All groups share one centre, and each spreads out both ways along 13 directions, with some noise.
Some rows, each with its group after it:
[-10 -14 -10 -24   9  36  35   0 -47 -19   6  -4 -35   1  24 -21]
sepu
[-22   7  -1  14  -9   2   4  18  15   0  -5  -5 -17 -20  -3   6]
sim
[ -3 -26 -41  -2  27  -7   9  -3   2  16  12 -19 -18  -3 -31  -6]
Tilud
[  8 -38  -8  12  27  -3  32 -41 -10  -8 -22 -13  16  -1 -38  16]
Tilud
[ 23   1 -15  23  15 -16 -31   6  -6 -21  19  -5 -38   8  28 -13]
kigas
[-33   0  -1 -24   0 -26   9 -25 -42 -20  21  -1   2 -20  -4 -17]
sepu
[ -2  19  -1  24 -24  35 -27  13 -18  42  -6 -10  21  -4   0 -12]
Tilud
[-12  21   9 -22   3  42  -6  29 -36  23  -5   1   4  -2   2  20]
sim
[ 28 -10 -20  43  15 -10 -16   5  10  34  14   0 -10 -46  20   2]
kigas
[ -3  -8  -5  16 -34   7 -18  -9 -37  27  -6  -7  17 -16  32 -59]
Tilud
[-47  17 -15 -13 -33  26  28   3  -2  -5   1  -1 -40   7 -27   0]
kigas
[-11  18 -23  -2 -12  26 -19  18 -30  14  48 -19 -31 -20  11 -10]
sim
[-27 -19   8 -13 -39  31  28 -11 -32  42 -17 -13  13 -27 -22  12]
sepu
[-35   8  11 -15  33  -9  19  15  13 -18 -28  11   2 -36  12  15]
sim
[ -5   7 -23  19  -4 -34 -47  -2  39  22 -20 -16   6 -34  12   1]
sepu
[-26   2  -6  -1   9  -5  11  -9   7 -46  -5  -4  21 -10 -28   4]
sepu
[-35   8  -3 -20 -12   9  -6  -7 -57   0  36   4 -23   5 -18 -16]
sim
[ 24  14 -10  -9 -18 -18 -44   6  -2  -1  41  10 -30  42 -11  11]
kigas
[  2  -5  -6 -58  23 -29  -2   6 -31  10  33  26  -7  -1 -13  17]
Tilud
[ 13 -27  -2   5 -28  48  36 -14 -25   7   2  -6  20  21 -26 -22]
sepu
[-29  23 -28   2  -8  16  18 -24  42  -5   6  15 -26 -29   1   2]
Tilud
[-17  41  15 -12 -13   1  11 -17 -17 -32  25 -10   8  14 -20  18]
sepu
[-25  -4  -8  -5 -22  13  17 -11  -8 -42  -6 -18  17 -15 -33  20]
sepu
[  2 -11  19  28  20  -9  13  21  44 -16 -21   2  -6  27  -6  -5]
Tilud
[ -7 -25  -3 -28  -8   9  45  15  -9 -16  13  37  -4 -13  -5 -13]
kigas
[-13   5   9 -14  -8   9   2  35 -40  38 -13   7  20 -14   2 -11]
Tilud
[  5  16  15 -36 -50 -21   6 -15 -17  31  41  21 -13  14  11  -7]
Tilud
[ -4 -24   5  -6  -1  -1 -39 -21  -9   3  -3  -7  20  -9 -18  16]
sim
[-12  31 -16   5  -5   6  21  -2  17  -3   4 -37 -24   2  21 -17]
sim
[ 22 -27  28   9  38 -10 -15  30 -21  32  -2  47 -15 -12  26   4]
sepu
[-32   6   4 -25  -1  20  36   5 -22  16 -25  48 -31  -9   0   5]
kigas
[  0 -20  12  -3 -16 -20 -37  -9  11  17  25  40   5 -37 -17  36]
sim
[ 18   6  18 -11  22  40 -19  -7 -21  23   8  44  47 -34  21  12]
kigas
[ 20   0  19 -27   6 -16  17 -10 -19 -19  18 -17 -24   9  13  39]
Tilud
[ 12  25 -29  29  15  22 -24 -22  19 -26  -5  -9  31  21 -16 -14]
sim
[ 19 -16  20  42  -5  -1   4 -17  49 -17 -17  19  17  -1   4  -1]
Tilud
[  8  -6  26  17  13   9  -3  18   5  25   0  34   3  34 -24  -1]
sepu
[ -2   0   4  -8 -11  -9  53 -31  -7   5   6  13 -15   5   6 -17]
Tilud
[ 24  12  29   9   0  30 -15  -3 -26  49 -11   4 -23   6  27  34]
sepu
[ 23 -15 -10  17  11 -46 -10   6  32 -33  15  11  -4   1   0  -8]
sepu
[-16 -13   4   1  50  -9 -18  16  43 -31  -8  47   7  -4 -22   9]
Tilud
[ 10 -30  30  33  15  -5  38  -5   4 -34 -39  26  -4  -8  31 -18]
kigas
[ -8   7 -35  -6 -11 -13  10 -18   9 -50  -9 -15  30   7 -30 -13]
Tilud
[ -6  23   3   5 -38  25 -10 -38   5   0   0 -19  46 -27 -15  29]
sepu
[ -1 -16  34 -11 -45  24  -7  18 -37 -40  43  40  -9   0  17 -16]
kigas
[-17  -9  -8   1   3 -10   2 -37  -5  23 -23   2   5 -46   2  14]
kigas
[ -8   6  18 -42 -18  16  19  28 -22  47  -7 -10 -20   1  11  27]
sim
[ -9  30  -6  17  29 -17  30  32  37  38  -1   1 -13  -5  12 -21]
sim
[  4 -12  17  30 -12 -34 -17 -10  20 -21 -22  -8  -2  -1  -3  17]
kigas
[  9 -13  -4  -4   7  14 -12  48  -6  15  17  37 -49  17  17 -17]
sepu
[ 20  18 -37  25  11 -21 -23  15  24 -16   1 -17 -11 -14  25  -9]
kigas
[-15 -23 -16   5   7 -10  -9 -13 -14   9 -19 -10  15 -17   3 -39]
sepu
[ 20 -28  -6  41  10 -15   0   0  42  11   6   8   1 -18 -14   3]
sim
[-23   3  -2  -8 -18   1   8  -3  32 -23  16   2  -2 -29 -31  41]
sim
[  3 -43  17 -11 -44  -8   8 -62 -39   0  25  28 -34   5 -20  15]
sim
[  7 -13   9  51  16   9 -12 -11  52  -2 -10  21  -6   8  10 -27]
Tilud
[  2  24  16 -12 -29 -19  -3  34  20 -28 -17 -14  51  45 -21 -10]
kigas
[-33  49   8 -20  20 -21   8 -37 -27  -6  25 -11  17   3  -5 -15]
sepu
[ 13 -11   4 -10 -18  -9  24   0  22 -22   4  16   7  -3 -15  23]
sim
[ -8  -1  25 -23   7 -36 -19 -10  10  54  22  15   4 -23   4  19]
sim
[-15   2   3   1 -44   9 -49  17 -11  44  -4  -5   9 -23  18 -18]
Tilud
[ -1 -40  42 -14  -9 -13   8  17 -19  -5  47  -9 -13  28 -34  12]
kigas
[-12  -9   3 -13 -27  12  41   4 -15   8   3  46 -36 -16  12  -7]
kigas
[-13  31 -10  32 -26   8 -18  -6   4  -6 -12 -39  18   3   6 -25]
kigas

New rows. What belongs after each?
[  6  18  -6   4  17 -27  14   5  39  27  -2  -3 -17 -19  36  -7]
sim
[ 30  31 -31 -23   1   5  -6  16  -6 -19   5 -14 -10  -7  68 -18]
sim
[ -8   1 -29 -13  25  15  28 -12  -2  -3 -20  27 -15 -46  32  -5]
kigas
[  4   3 -22  10   9  -6 -38 -15   9 -57  -4   6  22 -19  12  -8]
sim
[ -4 -28  -8  -4  12  10   7  -8   4 -32  -4  15 -18 -20   2  14]
sepu
[ 22 -12  -3 -27  -3 -19  13 -16 -37   1  -1 -17  23 -10   1  20]
Tilud
[-23  18 -13  12  -2   7   1 -21  -3 -14   8  25 -19  -6 -16  -1]
sim
[-20  11 -24  -4   3   1  10 -40 -29  11 -23   2 -21  16   3 -34]
kigas
[-11  -4 -23  -8   0 -19  -2  12 -13 -15  19   1  19 -21  19 -57]
sepu
[ -9  10 -31 -32   0 -44   6   5  -7  13 -16 -19  15   3  -7 -21]
kigas
[-12   4 -21  -1  30 -22 -22  14  13 -17  23  21   4  -3 -25  -9]
sepu
[-20 -13   5   6   8   1  17   5 -16  -4 -29  44 -35   1 -11   6]
kigas
[ 25   5 -14  19 -46   9 -20   8  46   3   5  -1  36 -50  33   2]
sepu
[ -3  28   7  -6 -22 -24 -12 -32   6 -20  34   4   6 -11   4  12]
sepu
[-12  24   1 -12 -23   2  21   2  14   6  14  -6 -20  -3   7   6]
sepu
[  1  -6  13  -4  -8  12   3 -18 -28 -25 -19 -15 -40 -17  43  28]
sepu
[ 23  -2 -14  23 -13 -36 -19  -5  -3  14   8 -18   8  -2  13 -26]
kigas
[ -3 -16   7   0  15   3  17  -8 -13  15  19 -31  16  -5  -5 -16]
kigas
[-22  17  36  -9 -12 -36  24 -13 -10  -8   1  -4 -25   3  10  13]
sepu
[  5  27 -16  26  -4 -30  -4   5  37  -8 -59   1  13  -8  17   2]
kigas
[ 19 -51  33  24  46  19   4  25 -19 -15  20  22  24 -22  -3  -1]
kigas
[ -4 -28 -22  -9 -19  28  -4   7 -16  13 -20  16 -38 -22 -15  41]
sim
[  2   2  -2   5  24 -29  -4  -9 -13  54  -4  30 -25   5  20 -29]
sim
[  6  21  24  11 -21  -3  -2  15  38  -5  -1  17 -15  -5  43   3]
sepu
[-28  -5  31  -7 -44   9   2 -27 -19 -15   6   6 -24  -5   5  12]
kigas
[ -7  10  35  13  23   3  -8  -1 -16 -24 -22  12 -18  44   5  -1]
sepu
[-20  15 -13 -30 -31 -14   2  14  22  19  18   1 -16   2 -20  11]
Tilud
[ 14 -23  -3 -21 -41 -29  22  -2 -12  14   6 -19  -2 -25  21  -2]
Tilud
[  6 -24  -3 -24  -5 -25 -32  -5 -33  21   8  -5  18   4 -10 -10]
Tilud
[  6  -4   7  -6  17 -27  31  16 -18   3   8  -8 -27  -7  10  14]
sepu
[-12   7  -6 -16  32  28  19 -35 -18  22   0   4 -32   7  31 -29]
sepu
[-10   5  -9  23 -10   1  29  33  30  16  -5  -9 -28  -9 -16  11]
kigas
[ 15 -11  -4  20 -10  -8   2 -17 -10  13   6  -1  13  -7  12 -32]
kigas
[-33  -8  19  41  10   2   8  14 -10  -8 -29 -18 -29 -27   8   5]
kigas
[-42  36  -6  -6 -17  31 -10 -19 -27  52  -2 -29  11  15 -37  -7]
kigas
[ 12  26  29  13  -7   9 -20  25 -22   5  -9   2 -10  13  43  -3]
sepu
[-11   8 -45 -30 -36  31 -10  -3 -13   8  54   6 -14 -23   8 -31]
sepu
[  6   3  15  21  25   9 -11  17 -14  42   2  28  20  13 -18 -14]
sim
[-12   4  -4  -3  37  -1 -18  -7  24 -20   1  25 -49   2  17  12]
sepu
[  9  -1  17  22 -16  -9 -18  21  17   4 -20   1 -31  15  13  17]
sepu
[ -2  23  -7  24 -33  38  22   5  28 -18  -6   8   5  -2   6 -11]
kigas
[ 14   1 -20  -4  27  -9  15   0  11  40  20 -39  11   8 -15  -8]
kigas
[-23  -6  -4  -7  22  -2  44 -12 -22 -10 -12  17  -7   1  -1 -31]
Tilud
[-12  -8  -5 -21 -14  -1  -2  25 -30  33  19  -7 -20 -14   2  -2]
Tilud
[-18   3 -23  39   4  20  15 -31  14 -13 -34  -3 -10 -29  11 -13]
kigas
[ -5  39  17  13  18  -5  -6   0  25  24   9  18  29  18  -2 -22]
sepu
[ 19  -7  31  25  12  26  47  -9  36 -12 -40  -5  -7  11  12  32]
sepu
[-10   9  -4  -2  20 -35 -30 -25  17   2  25  27   4 -16  -2  -8]
sepu
[ -2 -30  -5  -8  20 -15  10 -40 -31 -28   2  -2 -29  -2   0   2]
sepu
[-20  32  -8  -4  18  55  18  55   0  10 -27   1  -6 -20   5  29]
sim
[ 14 -17  -7   8  18   2  -3 -34 -28 -17 -13 -23  -1 -10  -9  32]
sepu
[  8  -3  11   6  13   7 -39  32   9  13  -6  36  -6 -49  32  32]
sepu
[-11   8 -40  -9  12  17 -14 -18 -32 -42 -14 -40  -1 -34  39 -18]
sepu
[ -3  13  -5  10   0  20 -25  -9   4  30  10 -14  29 -50   7  22]
kigas
[ 22  30  12  39  42  14  30  -5  22 -14 -12  20   2  43  22 -36]
Tilud
[-13   9  66   5 -30  10  41  19 -21   8  -1  20   7  18   4   0]
sim
[-36   9  16  -2 -25  16  21 -24 -16   9 -32 -27  12  -4 -19  10]
sepu
[-28 -15  -8  -8  30  12  34  14  -5 -18 -14   2  15 -20 -32   3]
sepu
[ 27   1  29 -10 -25 -22 -25  33   9  -6  34   3   7   8   8  24]
kigas
